There are 3 nested groupings, the coarsest first. Each group lies inside one group of the grouping before and may be the whole of it. The rows also spread widely along 9 directions, which tell nothing about the answers.
Known rows, each followed by its group in each grouping:
[-11  10 -18  -9  -7  12  10  -9   0   2  15  25   7   6  -3  -5  11   5
   5  -5  35  -3   7]
tiga J_459 mar
[-20  16  15 -17  -9 -24 -16   3 -13  -3 -13  -9   2 -14  -8  20 -23 -18
  -9   8  -9 -50 -42]
Kalu J_937 kota
[ -1  -8  -1   4 -15  -3   4  -9   2  -2   4  -1  -7  11   5   8   7  -7
  -4 -20 -26  13   2]
Kalu J_501 Rege
[ -1  -2 -10 -35 -21 -13 -14   4   7   9  24  19  11   2 -10  -9   3 -28
 -15 -27   5  -5  -7]
tiga J_459 fimum
[ -5  23  11 -10   4  -2   4  19 -14  -7  17  -4  10  -4 -11  10 -14  -4
  11   3   7 -44   9]
Kalu J_937 motam
[ -2  16  -3 -34 -29 -11 -25   6  14   9  19  22   7 -13 -11   5 -10 -21
 -12 -25  11 -18 -29]
tiga J_229 zikif
[-16   3 -20 -22   4 -14   7 -34 -12   9   5  14  -6  -1   6 -18  50 -10
   5  19   3  -6 -13]
tiga J_229 suv
[-18 -12   1   4  -7   7  14  -8  -7  -6 -14   9   3  17  -2  -2 -17  -5
 -10  -7  21   5   3]
tiga J_459 Simi
[ 32  -8   7 -23   0  -8 -42  18  -6   2   3 -16  -2 -34  19 -27 -27 -29
 -12  -4 -36  10   5]
Kalu J_501 rut
[-37  -4   2  -5   8   6   1   5 -20  22  -2  23 -10  -3  -5   0  19 -17
  12 -21  11 -14  -5]
Kalu J_501 Dov
[-30  18 -16 -25  -6  -2  10  -5  -3  11  15  21  14   4 -12  14  29 -10
  11 -10  24 -29 -19]
Kalu J_946 vabo
[-40 -10   9 -13   6 -12  22  -2 -29   8   1   5   5  23 -18   5  17 -30
  -1 -15  -2 -28   1]
Kalu J_946 vabo
[ 25  -6 -15  -3  -4  10   5  -1  13  -5  16  -3  -5   1  16 -19  20   6
  15   5  -8  27  21]
tiga J_229 suv
[ -1  16 -16  11  12  50  11  13   4  -5  -5  13  14 -13  13  -2 -17  29
  29   4  59   3  23]
Kalu J_501 Rege
[ 26  31  26   5 -23  10 -47  37   1  10  16  15 -20 -46  10   0 -44  -1
   1 -16 -16 -10 -10]
tiga J_459 mar
[-14  21  -8   2  -1   2   7 -16 -10   5   2   7  -7  -9   8   9  28   8
  15  13  -4 -12 -14]
Kalu J_946 vabo
[  8 -15 -28 -15 -17  -5   0 -16  27 -11  -4  -9   5   2  17  -3  15   2
   0   5  -2  28 -18]
tiga J_459 fimum
[ -2 -25   1 -12   8  -1  -1   1 -18   1 -10  -8   1   4   7 -18  -9 -25
 -10   0 -12   6  11]
Kalu J_937 kota
[ 38 -22 -32 -16   8  10  27  10  39 -32  22 -39  21  18  16 -17  18  15
  29  19   5  29  37]
tiga J_229 zikif
[  1  -3 -38   1 -23  42  19 -14  29 -10  -2  33  24  21   6  -2 -18  23
  -7 -20  68  40  13]
tiga J_459 Simi
[-14 -25 -13 -10  -9  15  30  17  13  -9  10   6  26  43 -17  12 -12 -10
   0 -38  31   4  23]
Kalu J_937 kota
[  9  -1 -11 -17   1   2 -29   1  -4  16   3   7 -10 -31  21 -20  11 -16
   2  -4 -17  14  -7]
Kalu J_501 rut
[-20 -35  -8  -4   3  18  25   5  -7   0   0  14  10  32  -7 -17  -4 -15
  -2 -24  32  18  30]
tiga J_459 mar

New rows. What belongs after each?
[ 10  -9   4   7  27   1   1 -14 -24  -3 -15 -21 -22 -21  28 -36  17   0
  17  47 -19  11  16]
tiga J_229 zikif
[ 21  27   2   1 -18  22   3  24  15  -1  41  19   4  -2  -7   3 -10  14
  17 -20  20  -7  28]
tiga J_229 zikif
[ -1 -13 -20 -26 -10  -7  -4  -6  12  -4   0   1   9   3   6 -12   4 -15
  -8  -2   9  11 -11]
tiga J_459 Simi
[-15  -4  -8  -2  17  17  21   0  -4 -11 -13  -4  10   5   4  -8  -2   9
  21  21  43 -12   8]
tiga J_229 suv
[-19  -6 -23 -11  -5   6   1 -21  -2  13  -2  22   0   1   7  -4  25  -8
  -1 -15  13  14  -9]
Kalu J_501 rut
[ -1  -1  -6  15 -12  20   6 -14   4   0 -10  17 -12   1  13  -4   0  13
   4  -3  13  23  -1]
tiga J_229 suv
[ -2 -29 -21  -6 -14   3   3 -20  11  -5 -17   2   1  10  15 -12   2  -6
 -13  -4   5  38  -9]
tiga J_459 fimum
[-13   8  11  20   0  33 -13   6 -14  19 -18  30 -24 -27  14 -10 -14   7
  11  -3  26   8  -6]
tiga J_229 zikif
[ -8 -10 -26  -7 -20   5   5 -23  20  -4  -9   7   7  10  10  13  10   2
  -6 -17   7  23 -19]
Kalu J_501 Rege
[-22 -23  -8  -3   1  14  11  17  11  11  -4   9  -7   6   3   0  16  -7
  22 -18  22  10  -6]
tiga J_229 zikif
[-12   3   0 -15  -6  -1  10  10  -3  10  28  20  -2  13 -14  -3  21 -14
  11 -22   9 -15  11]
tiga J_229 suv
[ -8  -2 -10  -7  33  -4  13 -22 -32  -5 -14 -18  -2 -10  17 -24  26  -2
  14  50  -3 -15   9]
Kalu J_937 kota
[ 40  17  -1 -33  -8 -23 -27 -19  -2 -23   8 -22  15 -23   9 -27 -29 -14
 -25  34 -17 -13  -2]
tiga J_229 zikif
[-14 -16 -20 -16  -7 -13  20 -29   4 -17  -5  -8  13  25   0  -3  11  -5
 -10  10  10   3  -8]
tiga J_459 mar
[  5   7   7  13   6  27  -5  21 -21  30  26  35 -30 -17  12 -30  22  -3
  21 -15  -2  18  39]
tiga J_459 Simi
[ 17  23  -4  -4  14  21  -5   4 -18   3  18  11   1 -21  10 -23  -1   6
  15   8  11  -4  36]
Kalu J_501 Dov
[ 22  12   9  -6   3   6  -9  26  -3  -5  23 -13   3 -14   6  -7 -13  -4
  14  -4 -15 -12  27]
Kalu J_501 Rege
[ 17  10   4   3  -6   2   9  13  19 -31   2 -30  10   3   5  11 -24  18
  17  19   3 -14   2]
tiga J_229 suv
[  8  10  -3   7  -4  23  -6   9   4  -4  -2   5   3 -12  11   2 -21  11
  10  -9  12   8   8]
Kalu J_501 Dov
[ 13  -3   0  11 -13   5   6 -14  -6  -7   9   6  -9   9   7 -12  -4   3
 -10  -3 -14  20  21]
tiga J_459 mar
[-11 -11  -3  29 -15  25  37 -12  10 -14  -6  10  -4  36  -1  12  -2  23
   7 -15  20  24  16]
tiga J_229 suv
[ 10  17 -14  -5  -1  -6  11 -21   4 -24   6 -19  12   3   7   7   6  16
   8  21  -7 -10   4]
Kalu J_501 Dov
[-56  -6 -14 -20   8   5  -3 -14 -15  18 -29  26   6  -7  -4   5   9 -19
   1 -10  44 -20 -38]
Kalu J_501 Dov
[ -1 -15  -5  21 -25   4   7 -19  22 -12 -23  -6 -17  10  18  15   0  14
  -1  -3 -17  34 -25]
tiga J_229 suv
[-15  11  -2  16 -10  13   0   0   5   0 -19   3 -12 -12  12  25  -4  18
  14   5   6  -6 -30]
Kalu J_937 kota
[ 10  -3  -8 -18  -4 -12  -5   9   1  10  29   3 -13  -6   8 -18  35 -16
  11  -4 -25   5   9]
tiga J_459 Simi
[ 10  23   6 -12  -1 -11 -16 -14 -19  -7   4  -4   3 -19   4  -8 -14  -7
 -10  14 -15 -21   2]
Kalu J_501 Dov
[ 14   8  -5 -18 -17  -9 -21  15  28 -19  -8 -23   9 -21  12  11 -28   1
   3  12   1  -9 -34]
tiga J_459 Simi
[ 16   6   0 -11  -2 -10  -7  10  -3  -1  19 -12  -6  -9   7  -4  11  -8
   9   4 -32 -10   6]
Kalu J_937 kota
[-11  -1  -4 -29   7  -5  -4  -5 -26   4   3   9  15  -1  -7 -18  -9 -27
 -15   3  14 -22   8]
Kalu J_937 kota
[-18 -17   8  -7   9 -13  18 -21 -36  -3  -3   3  -1  21  -7 -25   2 -26
 -18   8  -3  -7  23]
tiga J_459 Simi
[ 6  3  9  0 -9  0  6  6 -1 -7 11 -1 -4  6 -1 -2 -6 -2  5 -4 -6 -6 11]
tiga J_229 suv
[  3 -14  -8 -10 -18   0 -10   6  20   8   6   7 -11  -3   8  -3  12 -12
   3 -20  -9  20 -14]
tiga J_229 zikif
[-20  25  -7 -18 -33 -17  -1 -17  11   6  18  27   0   8 -16  23  18  -5
  -6 -20   8 -25 -36]
tiga J_229 suv
[  2  -6   3  -1   0  13 -17  14   0  13  -6   9 -18 -23  17 -16   0  -7
  13  -2   0  13  -7]
tiga J_229 suv
[ -1 -19  -6  -4  -4   0  -5   0  -4   9  -5   1 -11  -1  13  -7  12 -15
  -1  -8 -23  17  -4]
Kalu J_937 kota
[ 24  18  24  18 -12   2  -4  -8 -11 -19  -1 -10  -9  -7   6  -5 -40   9
 -13  15 -19  -4  15]
tiga J_229 zikif
[-22  -1   3  -8   8 -21  21 -14 -17 -10   3 -18   2  16  -6   8  23 -11
   8   9 -18 -30   0]
Kalu J_501 Rege
[  8  17   0 -17  16   5   1  16 -11 -10  18 -11  19 -11  -1 -10 -11  -2
  16  12  15 -29  26]
Kalu J_501 rut
[ 14   7 -13  -6 -18  33   7  24  26 -15  18   9  33  13  -6  13 -40  11
   4 -35  44   5  26]
Kalu J_501 Rege
[ 18 -16  -8 -16 -13   1  15  14  20 -12  30  -4  12  24  -7  -8   1 -10
   2 -23  -1  13  29]
tiga J_229 zikif
[  3  11   5  -9   5   2  11  20  -7   2  34   5  -2   5  -8 -10  17  -5
  24  -4   3 -21  28]
tiga J_229 suv
[-12 -17 -12 -29   4  -1 -20  10  -7  30   2  14  -8 -21  14 -19  32 -35
   7 -15 -12  11 -17]
Kalu J_946 vabo
[-31 -32   0  10  15  20  34 -12 -34  13 -10  17  -3  30  -1 -18  20 -18
   0 -16   9  21  35]
Kalu J_946 vabo
[-20   7 -13 -26  -2 -28   3 -19   1 -12  -3 -16  11   2  -4  16  20  -9
   3  12  -7 -31 -32]
Kalu J_501 Dov
[-10  28  18 -19 -14 -38   0  17  -2  -6  33 -20   1   3 -18  33  19 -16
  14  -6 -43 -58 -22]
Kalu J_946 vabo
[  0  28  27   4 -26 -16 -12  25   3  -3  23  -2 -13  -9 -11  26 -15  -1
   8 -15 -24 -37 -16]
tiga J_459 fimum
[ 16 -24   0   4  -6  18  -1  14   1   2   4   6  -7   4  13 -25 -15 -11
  -5 -17  -5  37  31]
tiga J_459 Simi
[ 12  -8  11   8  -2  -4  10  16  17 -29  -9 -40  -1   5  10  10 -17  10
  19  17 -16  -5  -2]
tiga J_229 suv
[ -5   1  17 -33  -8 -11 -20  17 -18  12  18  19   7  -5 -18 -20 -23 -42
 -18 -25   6 -26   6]
tiga J_229 suv
[  0   6  16  12  10  16   3  23 -17   7  14   2 -12  -6   4  -4   0  -1
  22 -12  -8  -9  30]
Kalu J_501 Rege
[ -6  13 -14  17   9  23   9  -8  -6   3 -11   5 -14 -16  23   1  19  26
  27  25  11   4  -4]
Kalu J_937 kota
[ -2 -26  21 -23  12 -23   7  17 -15 -18  -1 -33  12  16 -11 -16 -22 -35
  -5   6 -13 -26  16]
tiga J_229 suv
[ 18   5   3   5 -30  -2  16 -21  10 -31   7  -4  14  29  -7   8 -34   8
 -24  -7  -2   6  14]
tiga J_229 suv
[ -8  15 -14  10 -16  23  12 -34  -5   5   2  39  -5   6   2  -7   6  15
  -8  -4  33  16   7]
tiga J_229 zikif
[ -9  12 -20   0   6  16  36 -24  -5 -22  -4  -6  24  19   2   5   6  20
  10  23  32  -8  14]
Kalu J_946 vabo
[ -1  10 -12 -34  -4 -11 -10  -5  -7   6  24  13  14  -3  -8 -10  10 -23
  -7 -15   1 -16   4]
Kalu J_501 Dov
[-13  33 -11 -16  -6  14  -7 -11  -3  -9  -8  16  26 -14  -7  11 -34   9
  -5   3  54 -32 -15]
Kalu J_501 Dov
[-16 -32  -7 -30   5 -43  27 -15   0 -29   0 -43  17  37 -10  -1  18 -25
  -5  18 -22 -19  -6]
tiga J_459 mar
[ -4  -2   6  -9  -8  -3  -3  -1  -6   2   5   8  -4   2  -3  -8  -4 -14
  -4  -7  -1  -5   0]
tiga J_229 suv
[ 28  18  24  20 -13   8 -18  15   0 -18  -2 -18  -7 -18  11  10 -50  11
  -2  -3 -30  -2   9]
Kalu J_501 Dov
[ -5  -5  -1 -14  29  -2   9  23 -19   9  19  -8 -10 -10   8 -29  36 -12
  35  19  -1 -15  27]
tiga J_459 Simi
[ 39   7  -7 -16   7  14  -4  23   5 -15  21 -22  19 -13  14 -18 -14  -1
  13  11  -5   5  33]
Kalu J_946 vabo
[-21 -31  -4 -23 -14 -20 -18  42  34  11   0 -15 -13  -7   5  20  21 -26
  24 -29 -21  -1 -50]
tiga J_459 mar
[  6 -18   3  -6 -15  10  11  -2   7 -25 -10  -7  23  23  -8  -5 -51  -8
 -25 -12  25   9  15]
tiga J_229 zikif
[-13  -1  10 -17  10 -22  -4   6  -5 -23 -22 -41  13  -8   0  14 -22 -11
   5  22  -8 -39 -25]
Kalu J_501 Dov
[ 13  -7 -26 -39 -22   9 -15  26  35   1  23  15  25  -2  -1  -6 -13 -16
  -3 -31  33  12  -3]
tiga J_459 Simi
[  8   6   0 -11  -5 -13  -7  -4   1 -13   4 -20   4  -7   7   4  -3  -6
   1   7 -23 -12  -6]
Kalu J_501 Rege
[ -1 -18 -10   0   1 -10  23 -25   1 -26 -10 -29   7  25   6   3   6   1
  -2  11 -20  11   8]
Kalu J_501 Dov
[  0 -23   0  -1  -4  -3  -3 -19 -16   1 -10   0  -7   8   8 -15  -2 -20
 -20 -14 -27  25  11]
Kalu J_501 Dov
[-28 -10   4 -18   6 -20   4 -20 -28   2  -9  -2   3   9  -7  -5   8 -29
 -13  -1  -9 -23  -6]
Kalu J_501 Rege
[  3  29 -13 -21 -35 -21 -24   0  28   4  21   8  -6 -21   3  21  18   3
   6  -7 -13 -16 -48]
tiga J_459 fimum
[  8   0  12   5  11  19  10  12 -25   8  21  17  -8   3   0 -31   1  -8
  10  -7   7   3  50]
tiga J_229 suv
[-12 -14   4  10 -11   9  33   4   1 -23  -3  -8  18  42 -15  22 -29   3
  -7 -19  13  -7  18]
Kalu J_937 kota
[  1  20  -5  -1  -5  28   7   2  -6   7  20  34   4  -3  -5 -14  -5   8
   7 -10  42  -3  27]
tiga J_229 zikif
[-10  -7   0   7   0   8  10  19   3   3   2  -4  -9   4   6  12  10   2
  22  -9  -9  -3   0]
Kalu J_937 kota
